There are 7 hidden switches. A switch that is on adds its own fixed numbers to the row, and there is some noise. The rows also spread widely along 10 directions, which tell nothing about the answers.
Some rows, each with its switches (1 for on, 0 for off) after it:
[-17  -9   2  26  19  17   7 -10  -6  14 -16   0 -25  -9  -5   0  28 -11
  25   5  -8  14   3 -17  -9 -19  -7   8   8  39   3   4 -14  -4  -5   0]  1 1 0 0 0 1 1
[-17 -37   8   4 -27   7  14  19  10  31  12 -25 -26  -9 -32   2  45 -16
   0 -11  -5  44  14 -22  31  -3 -44  -9  -4  19 -24  29  21 -14 -13   1]  1 0 1 0 0 1 0
[-63   9  41  24 -30   0   7 -26  13  25 -37 -14 -23   4  -1   4  22 -19
  -1  30 -21  22 -40  23  35  -6 -14   3 -14  22   0  29  23  -7  10  -1]  1 1 0 1 0 0 1
[-37   9  13  -6   9   0   8 -29  14   4 -20  13 -20  -9  11   7  -8  37
  35   6  -2  -4 -24  22   7  -9  -9  12  -5 -32  16   5  -4 -21  -1  24]  0 1 1 1 0 0 0
[  4   5   3   1   1 -18  22  13 -27  30 -29 -12   3   8 -32 -12  29 -41
 -21  28 -36 -19 -18 -14   4   5  13 -18   1  55 -20  -4  17  -6   7 -20]  0 0 0 1 0 1 0
[-11  19  14  -6  -2  23  22  20  17   7  14  28 -19 -11  28  31  41 -34
   5   3 -16  13 -10  14   2  13  -2   0   0  15  -8   7 -12  -6  -1  13]  1 1 1 1 0 0 0
[-26   1  -6   5  17  14   6  18  16   9 -14   9  -4 -12  -2   7  38  -9
   9  -3 -44   3 -31  -5 -16  -4  18  21  19  40  15  -8   5 -36   9  -9]  1 1 1 0 0 1 0
[ 15  38 -33  11  -1  13   0  -4   9 -32  10  11  -5  21  -1   9 -42  28
   1 -10  13 -15 -22   3 -17  28 -11 -11   4 -16  31 -27   0  17   5 -36]  0 0 0 0 1 0 1
[  3 -13   3   8  41 -20   9   8 -36   9 -30   5   6   8 -16 -12 -22  15
  22   3 -22 -26 -34 -20 -27  -4   3 -16   2 -16   4 -21  -2  -5  16  -5]  0 0 0 0 0 1 1
[-33 -36  20 -23  23   9  11  10  -7  41 -27  10 -14   1   7  10   1  23
  23  14 -31  -4 -54  -9  -6 -28  -5   1 -13 -26  -5 -11   6 -20   0  30]  0 0 0 0 0 0 1
[ -8  -7 -27  -4  43  24 -10   7  14   6   5  15  -2 -17   8   2   9  44
  25 -11 -23   6 -33  -2 -43 -19  -5  10   4  -5  30  -9 -20 -18  -4  13]  1 1 0 1 0 0 0
[-47   8  13  15   9  -4  -5 -39   1  24 -49 -14 -12   4 -14 -18  29   2
  10  33 -20  -3 -28   5  -7 -39   6   6  -1  44  11  16  -2 -11  -8   7]  1 1 0 1 0 0 0
[ 14   4  17   0   2 -30  16  -9 -29  16 -29  -4   3  18 -31 -16 -10  -9
  22   9  16 -30 -15 -20   0   4 -21 -38 -18 -19 -20  15  -7  16  -6   6]  1 0 1 0 0 0 0
[ 36   6 -32  -2  12  22  10   6  -6   9   7   7  -2  -1 -16   7 -23  18
  12 -16  15 -10 -15 -25 -26  11 -17 -10  -3  -5  14 -23 -10   9  -8 -26]  0 0 0 0 0 1 1
[ 35  23 -52  17  17  20   4  -8  -2  -5  10  -2  15  -6 -21  -1  -7   4
   6 -14   8  -4 -21  -5 -31  14   4   5   6  25  25 -14  -8  -1   3 -30]  0 1 0 0 0 1 0
[-16  24   3  -4  16  28  18   4  34  -9 -15  29 -14   1  22  26  -7  30
  33 -11   3 -17 -17 -12 -25   7  10  32  37   7  31 -35 -16 -20 -11  -1]  1 0 0 0 0 0 1
[  3  34 -12  -4   0  46   2 -23  18  -2   8   0 -25   1  12  11  24   1
   6  12  24  15   1   4 -20 -13 -14   7   0  35  22   3 -26  26 -30  -1]  1 0 0 1 0 0 0
[-30   5  45 -10   0  29  16   2 -17  22  -5  11 -37   5  37  26  26 -39
  -6  40 -23  23 -35  26  13 -16  -9 -17 -33  -8 -20   8  -2  29   1  29]  0 0 0 1 0 0 1
[-22 -20  14  24  13 -32  34   3  -2  36 -50   3  18  -4 -28 -10  18  -9
  45   1  -8 -24 -18 -27  10  -2   8  14  27  23 -20   1   8 -61   3  17]  1 1 0 0 0 0 0
[-12 -17 -11   0  -2  55  24  45  26   8  46  28 -44 -18  41  48  50 -22
   3 -17 -26  44   9  -5  14   6 -16  13   7  15 -12 -17  -3 -22  -1   6]  0 1 0 0 1 1 1
[ -9 -34 -29  -5  31  31  -2  30 -10  14  20   7 -24  -7   3   7  17  31
  -2  -7 -37  25 -17  -9 -21 -19 -27 -17 -17  -7   9 -12   1  -7   1  -2]  0 0 0 1 1 1 1

New rows. What belongs after each?
[-12   3  -1  16   0   3   9 -26   1  25 -19  -8  -4  -5 -14  -5  11   2
  27  10  18  14 -15   1   6 -13 -26  -1 -12   8  -1  23  -9  -7 -13  11]  1 1 0 1 0 0 0
[ 22  14  -7  23  14 -24  27 -12 -24  21 -30   6  18   2 -22  -8   0 -26
  20  18   3 -30 -17  -8  -4  15   8 -11   7  24 -14  -2   0 -16   7  -4]  0 1 0 1 0 0 0
[ 25  18 -43 -13  18  17  14   3  18   7   1  21  12 -18 -16  13 -22  44
  32 -29   6 -18 -28  -8 -23  17  -5  16   7 -13  27 -16  -2 -42  -4 -20]  0 1 1 1 0 1 0
[-26  15 -10  38  43  -1   2 -12  27 -46  -5  14 -15  -7  14  -4  -5  42
  47 -22   3  -6  18   0 -36  -2  10  29  52   8  38 -23 -28 -24   6   9]  1 1 0 0 0 0 0
[-24 -34 -18  12  22  11  21  23   9  33 -20  18 -12 -13  -6  11  35  11
  21  -4 -35   1  -9 -30   0 -15   4  21  27  36  -2 -22   9 -60   5   0]  0 1 0 0 1 1 1
[-13   5  33  19   8  -2  33   9 -22  23 -20  12  -4  -3   5  11  51 -68
  25  19 -17   5 -11   1  12   0   6   2  -1  32 -30  18 -14 -14   6  24]  1 1 1 0 0 1 0
[ -6  19  12  -3 -31 -12  11 -25   4  37 -44  -3  -6  10 -31   3  -6 -12
  10  13   7 -26 -36 -14  18  12 -14 -16 -17  12  -7  16  16  -1  -5 -25]  1 1 1 0 0 0 1
[-49 -39  13 -13 -19  13   5  16  17  54 -21   4 -39  -6  -6  14  63 -14
  -3  14 -43  19 -18 -22  24 -27 -22  -7 -11  35 -24  19  22 -28 -11   6]  1 1 1 0 1 0 1
[-15  24  13  18   3  -4  16 -13   9 -32  -3  11 -31   9  14   9 -30  28
  21  -4  15  -4  12  10   2  19 -18   1  18 -25  20 -15  -8   9   4  -5]  0 0 0 1 0 0 1
[-33  13  18  45 -12   3   7 -51  -9  21 -45 -26 -18   9 -25 -13  24 -28
  17  30  14  13 -10  -8  17 -22 -11   7   0  57   2  27  -2   7  -7 -12]  1 1 0 0 0 1 1
[-28  23  21   1 -21  19   7 -46   2  17 -33 -12 -44  10  -3   2  15  -3
  -6  40  16   1   4   0  17 -22 -15  -4  -3  41   2   7  -3  28 -24  -8]  0 0 0 1 0 0 1
[ 12   7 -13  37   5 -24  40  -8 -11   3 -16  12  14   5 -17  -3  -9  -6
  47 -11  24 -17   6 -15  21  23  -9   4  17  -1 -11  -4   0 -42   7  -1]  0 1 0 0 1 1 0
[-15 -17  15 -12  19 -21  14   1 -29  32 -26  20 -26   3   1  -6  38 -16
  13  32 -30 -17  -1 -11   9 -26 -12 -31 -22   5 -37  14  -6  -7  -3  30]  0 1 1 1 1 0 0
[-30 -17   8  11   4  -4  22  38  17   7  -4  25 -22  -6  12  21  34 -12
  15 -11 -40   5   0 -14   9  13  -9   1  20  14 -13  -6   9 -39  15   3]  1 1 1 0 1 0 1
[ 10  15   6  16  45 -30  17  10  -8 -30 -11  30 -13   2  10  -4  -2   1
  40 -11   2 -43  36 -23 -33  10   9  -9  35   0  -4 -24 -36   0   6  14]  1 1 0 0 0 0 0
[ 24  -2 -30   3  -6  -8  28  -3   0  21 -13   0   7  13 -35  -5  -9  16
  21  -6  26 -19   1 -33  13   8 -22 -13   4   4 -12  -7   8 -22 -16 -11]  0 0 0 0 1 0 0
[ -1   0 -12   2   3  -1  13  -8  -4  36 -36  -8  23   6 -41  -7   2   7
  27   1   0 -13 -49 -21  -7  -4  -3   6   1  14   7   8  10 -34  -9  -8]  1 0 1 0 0 1 0
[ -8  -3   6 -10  19 -29  -4 -24 -17  17 -47   5 -19  10 -19 -17 -28  35
  20   9 -10 -50 -17 -22 -14 -14  -6 -23  -8 -17   2 -13   1  10   2  -7]  0 1 0 0 0 0 1
[-49  16  33  22  -1 -18   7  -6  -1  -7 -37  -5 -12  13  -7  -8  -7   9
   5  11 -33  -8 -32   8   8   6  -4  -1  10  -2  20  -1  20 -12  21 -19]  1 0 0 1 0 1 1
[  1  -2 -37  12  35  17 -10  27  -3  14  -2   8   9 -11  -4   4   9   2
 -24   6 -65   3 -61   8 -45  -2  23   0   6  32  26 -26  16 -14  26 -27]  0 1 0 1 0 0 1
[-22 -14 -35  32  24 -13   2 -13  13   3 -35   1  -9   0 -25 -15  -2  46
  24  -7 -17 -17  -2 -27 -15 -11   3  20  42  34  24 -24  12 -46   4 -23]  0 1 0 0 1 0 1
[-51 -10  13 -26 -15  -1  11 -25  24  49 -55  -3 -23  -6 -16  -3  29  21
   4  23 -32 -20 -25 -12  20 -27   8  15   7  34  -6  -1  25 -43 -16   4]  0 1 0 1 0 0 0
[ -6  18 -13 -36  14  36  -7 -13  20   1  -3  16 -19   4  13  14 -15  49
  14   0  -2 -14 -38   5 -30 -16   0   7  -8 -22  31 -15 -10   5 -19   9]  0 0 1 0 0 0 0
[-12   2 -22  46  22  -5  28  11  25  -7 -14   5   6 -21 -17  -3  21  14
  42 -27  -9   5  13 -17 -11  15  11  42  63  49  25 -16  -3 -72   7 -14]  1 1 0 1 0 1 0
[-24   7  21  16   3  -6   8 -40 -19   6 -25 -20 -25  13 -12 -19   7  -1
  15  25  15   5   5   0  12 -20 -16  -4  -8   8   0  14  -5  19 -12  12]  0 0 0 0 0 1 0
[  7   0 -14 -14  27  47  -6  21  -9   4  24  21 -28  11  31  19  24  -4
  -5   6 -20  10 -18  -6 -35 -19 -16 -23 -23   6   4  -9 -27  37 -10   4]  1 0 0 0 1 0 1
[-55 -35   9 -39  16  15 -34   1  15   8  -9  -1 -67 -11   4  -6  13  60
 -16  -1 -61  -3  -7 -13 -18 -40 -14  -9 -11 -13  17 -16  15  14  -2  -6]  0 1 0 0 0 1 1
[-19 -18  17  -9  -2  44  29  23  16  17  25  18 -31 -11  31  40  22 -17
  22  -3  -1  42 -17   8  15   1 -23  12  -6 -19  -9   2  -6 -10  -7  32]  0 0 1 0 0 0 1
[-49  20  66  -5  -9   2  26  -7  -6   5 -30  16 -36   9  27  22  21 -29
  19  27 -17   0 -19  20  28  -2  -8  -5 -10  -9  -9  16  -4   3   4  16]  1 0 1 1 0 1 1
[  4  20 -26 -20   1  47 -16   6  12 -10  35   2 -29  14  16  11  19   5
 -26   4  -6  18 -12   7 -20  -7 -22 -27 -27   8  11  -1 -12  47 -18 -10]  1 0 0 0 1 0 0
[-41 -42  -3  -6  -1  18   4 -11  18  36 -14 -14 -31 -18 -18  -5  38  22
  12   1 -20  24  -4 -16  16 -35 -16  18   2  22  -4   6  16 -35 -15  13]  0 1 0 0 0 1 0
[ 22  31  -3  14  21   6  41  15  11 -27   7  29  -9  -1  20  24  -4  -8
  38 -15  24 -21  29 -13 -13  29  14  19  47  11   3 -34 -28 -15  -4   9]  0 0 0 0 0 0 0
[ 13 -11 -25 -24  23   7   6  36   9  28  -2  20  10 -14  -7   8  14  18
   4 -17 -39 -18 -35 -19 -33   6   1  -8   2   4   4 -16   3 -29   2  -8]  1 1 0 1 0 0 0
[-11  -3   3 -16  10   6  18  17  30 -14  11  26 -37 -12  22  19  -2  33
  28 -26   1 -12  25 -11  -2  10  -9  11  22 -27   0 -25  -9 -18  -5  15]  0 1 0 0 0 0 0
[  1  -3 -26 -29  40  10 -12  14   5   3 -11  26 -33  -5  -2  -3  36  29
  13  -8 -36 -37  18 -37 -42 -29   3 -13  11  30   7 -19 -24  -7 -16  -9]  1 1 1 0 1 1 0
[ 33  14 -62   2  30  21  -1  29   0  -2   4   6  20   9 -24  -8  12  14
  -7 -15 -23 -19 -18 -30 -49   7   7  -6  19  47  25 -29  -5 -13  -1 -42]  1 0 0 0 1 1 0
[-37 -29  29  22  17  -1  11 -21 -22  19 -14 -12 -26  -6   0 -11  27 -13
  27  17  -7  27 -10   6  22 -33 -18  -4 -23  -9 -19  23  -4  -2   3  40]  0 1 0 0 0 1 0
[-28   8  26 -22  -5  -4  21 -22   0  24 -47   8 -20  19  -3  -4  12  15
  28  18   4 -31 -14 -19  22 -21 -13  -8 -13  -8 -14   4  -2 -15 -21  11]  1 0 0 0 1 1 0
[-17  23  -5 -33   6  21  16   5  21  18 -35  13 -10  -2  -5  11  17  23
   0  11 -29 -34 -29  -9 -12  -9  26  21  23  39  18 -32   8 -33 -12 -17]  0 0 0 1 0 1 0
[ -8 -32   3  51  30 -28  22  21 -41   1   5 -11   3  11  -8 -16  21 -32
  14  14 -16  27  -3  -1   6  -2 -13 -20   2   1 -27   6   1 -11  22  30]  0 0 0 0 1 0 0
[ -7  15  28  10  -7 -33  41 -11   8  -3 -21  21 -31  -7  -3   5   5  -8
  39   0  23 -25  48 -15  28  18 -11   1  28   4 -22   2  -8 -23  -6  11]  0 1 1 1 0 0 0
[ -9  -4 -21  -5  37   5  13 -12   5  11 -27  23  -5  -3  -2  -3  -1  45
  45  -7  -8 -28  -9 -20 -15 -20   5  14  14  -3  11 -21 -11 -41  -9   8]  0 1 0 0 1 1 0
[ -1 -22   9  69  31 -28  22  36 -35 -18   4  -9  -5  -1 -20 -12  27 -46
  16  -7 -22  23  24 -20 -10  19  -9 -11  33  37 -10   4  -6  -9  30  -6]  1 0 1 0 0 1 1
[ -7  22 -23 -25  -2  50   3  -3  41  11  -2   3  -1  -2  -5  18   2  37
  10 -18   3   0 -37  -9 -17  -2  -3  24  10  11  36 -15  -1 -20 -24 -17]  1 0 0 0 0 1 0
[-11   4 -23   5 -10   5  -6 -13   2  13 -11 -32 -11   3 -40 -20   9  20
 -23   7 -20   9 -15  -6   0  -6  -9  -4   2  39  20   1  25  -4  -5 -35]  0 0 0 1 0 1 0
[-16 -12 -15  29  15   3   0  24 -13  -7  19 -12  -9  12  -1  -9  30 -20
 -28  13 -43  29 -19  11  -7  -5  -1 -16  -2  24  -6  -2  14   5  18   0]  0 0 0 0 1 0 0
[-20  -2  -3 -32  32  45   8  19  12  11  14  37 -32 -13  44  28  43  16
  20  -1 -33   9 -14   0 -18 -26 -10   0 -14  -2   3 -10 -26 -15 -15  25]  1 1 0 1 1 1 0
[-46 -41  10  19  29  12   5  31  -1   2  17   8 -32 -24  25  13  28  12
   7 -10 -57  47 -18  14  -1 -10 -12   8   2 -13   6  -8  12 -27  26  17]  0 1 0 1 0 1 1
[ -2 -27 -38  15  11  -5  10  25  10  20 -10  -2  13  -7 -36  -9  23  21
  16 -26 -27   0 -17 -35  -6  -1 -11   4  17  26   3  -7  19 -59   4 -21]  1 1 0 0 1 1 0
[  5  43 -21  -2   6  11  12 -40   7  12 -44  15 -10   9 -14  -6  18  13
  21  16  13 -42   1 -20 -12 -14   3   2  11  56  13  -7 -21 -12 -24 -22]  1 1 0 1 1 1 0
[-57   4  33  21  -4   0   0 -30  -2   7 -29 -17 -15   1  -2 -11  24 -15
  11  21 -19  18 -37  19  16 -21  -2   6 -13  12   3  23   7  -2   8  13]  1 1 0 0 0 1 0
[-29  -7 -17  10   7  -4  -4 -31  -1  31 -35 -10  -8   6 -25 -20  16  24
   4  24 -24  -1 -29   0   4 -30  -7  -5 -10  26   6  10  17 -22  -4  -2]  0 1 0 1 1 0 0
[  7  11  35  -5  12 -17  50  35 -26   6  -8  36  -8  10  22  18  19 -37
  28  10  -9 -24   2  -9  17  21 -10 -26  -7 -17 -40  -4 -18 -15   5  23]  1 0 0 1 1 1 0
[ -5 -11 -29  32  45  -7  10  46  -6  -6  -3  30  -4 -10   1   4  30   4
   9 -17 -60  -2  -3 -19 -34   6   5  -1  37  39  11 -21  -5 -44  27 -21]  1 1 1 1 1 1 1
[-22   8  -6   2 -13 -26   6  -4  13  14 -36   3  -4  13 -27 -10  17   7
   2   7 -25 -31 -14 -18   8   4  -1  -9  12  29  -3   3  22 -30   2 -23]  1 1 1 0 1 0 0
[ -5  18   7 -19 -18  37   2 -53  -9  32 -27 -14 -39  12 -14   1   6   4
   7  29  32  -2  -7 -14   9 -29 -23  -9 -29  23   3  10 -11  37 -38  -8]  0 0 0 0 0 1 1
[-10  36 -12  14  17  16  -4 -32   3 -21 -19  -9 -15  11 -11  -9  -2  14
   8  11   2 -11  -8   4 -25  -9  14  15  18  36  34  -9 -15   8  -8 -17]  0 0 1 0 0 1 0
[-29  -1  -4   6  17 -24  -6 -25  -1   3 -43  -6 -11   3 -25 -19  -3  30
  17  11 -20 -28 -17  -8 -15 -18   9   4  13  13  13  -5   5 -16   3  -4]  0 1 1 0 0 0 0
[-12 -14  -7  25   7 -36  19   2  -7  16 -36   9   2  -1 -34  -9  -9  25
  35 -13 -17 -16 -14 -23  14  12 -26 -12   8 -10   0  11  16 -51  17 -19]  1 1 1 1 1 1 1
[  4  20  -3  10   1  27  33  -9  -4  21 -22  19 -19  13   7  20  26 -34
  14  29  16  -9   2 -18   5  -8   2   5  13  54 -13 -10 -16  -3 -16   0]  0 0 0 0 1 0 1
[-16  15  13  17  -2 -31  11 -14  -3 -23 -16 -11 -23  12 -13 -17 -15  16
   7   5   6 -14  23  -1   9  14 -13 -13  17  -4   4  -1   3   6   3  -7]  0 0 0 1 0 0 0
[ -3  18  -9 -24  -1 -28  18 -11  11   6 -36  22 -18   6 -20  -5 -13  41
  24  -7  -6 -52   8 -21  12  11 -12 -12   7 -15   0 -11   9 -33  -4 -23]  0 1 1 1 1 1 0
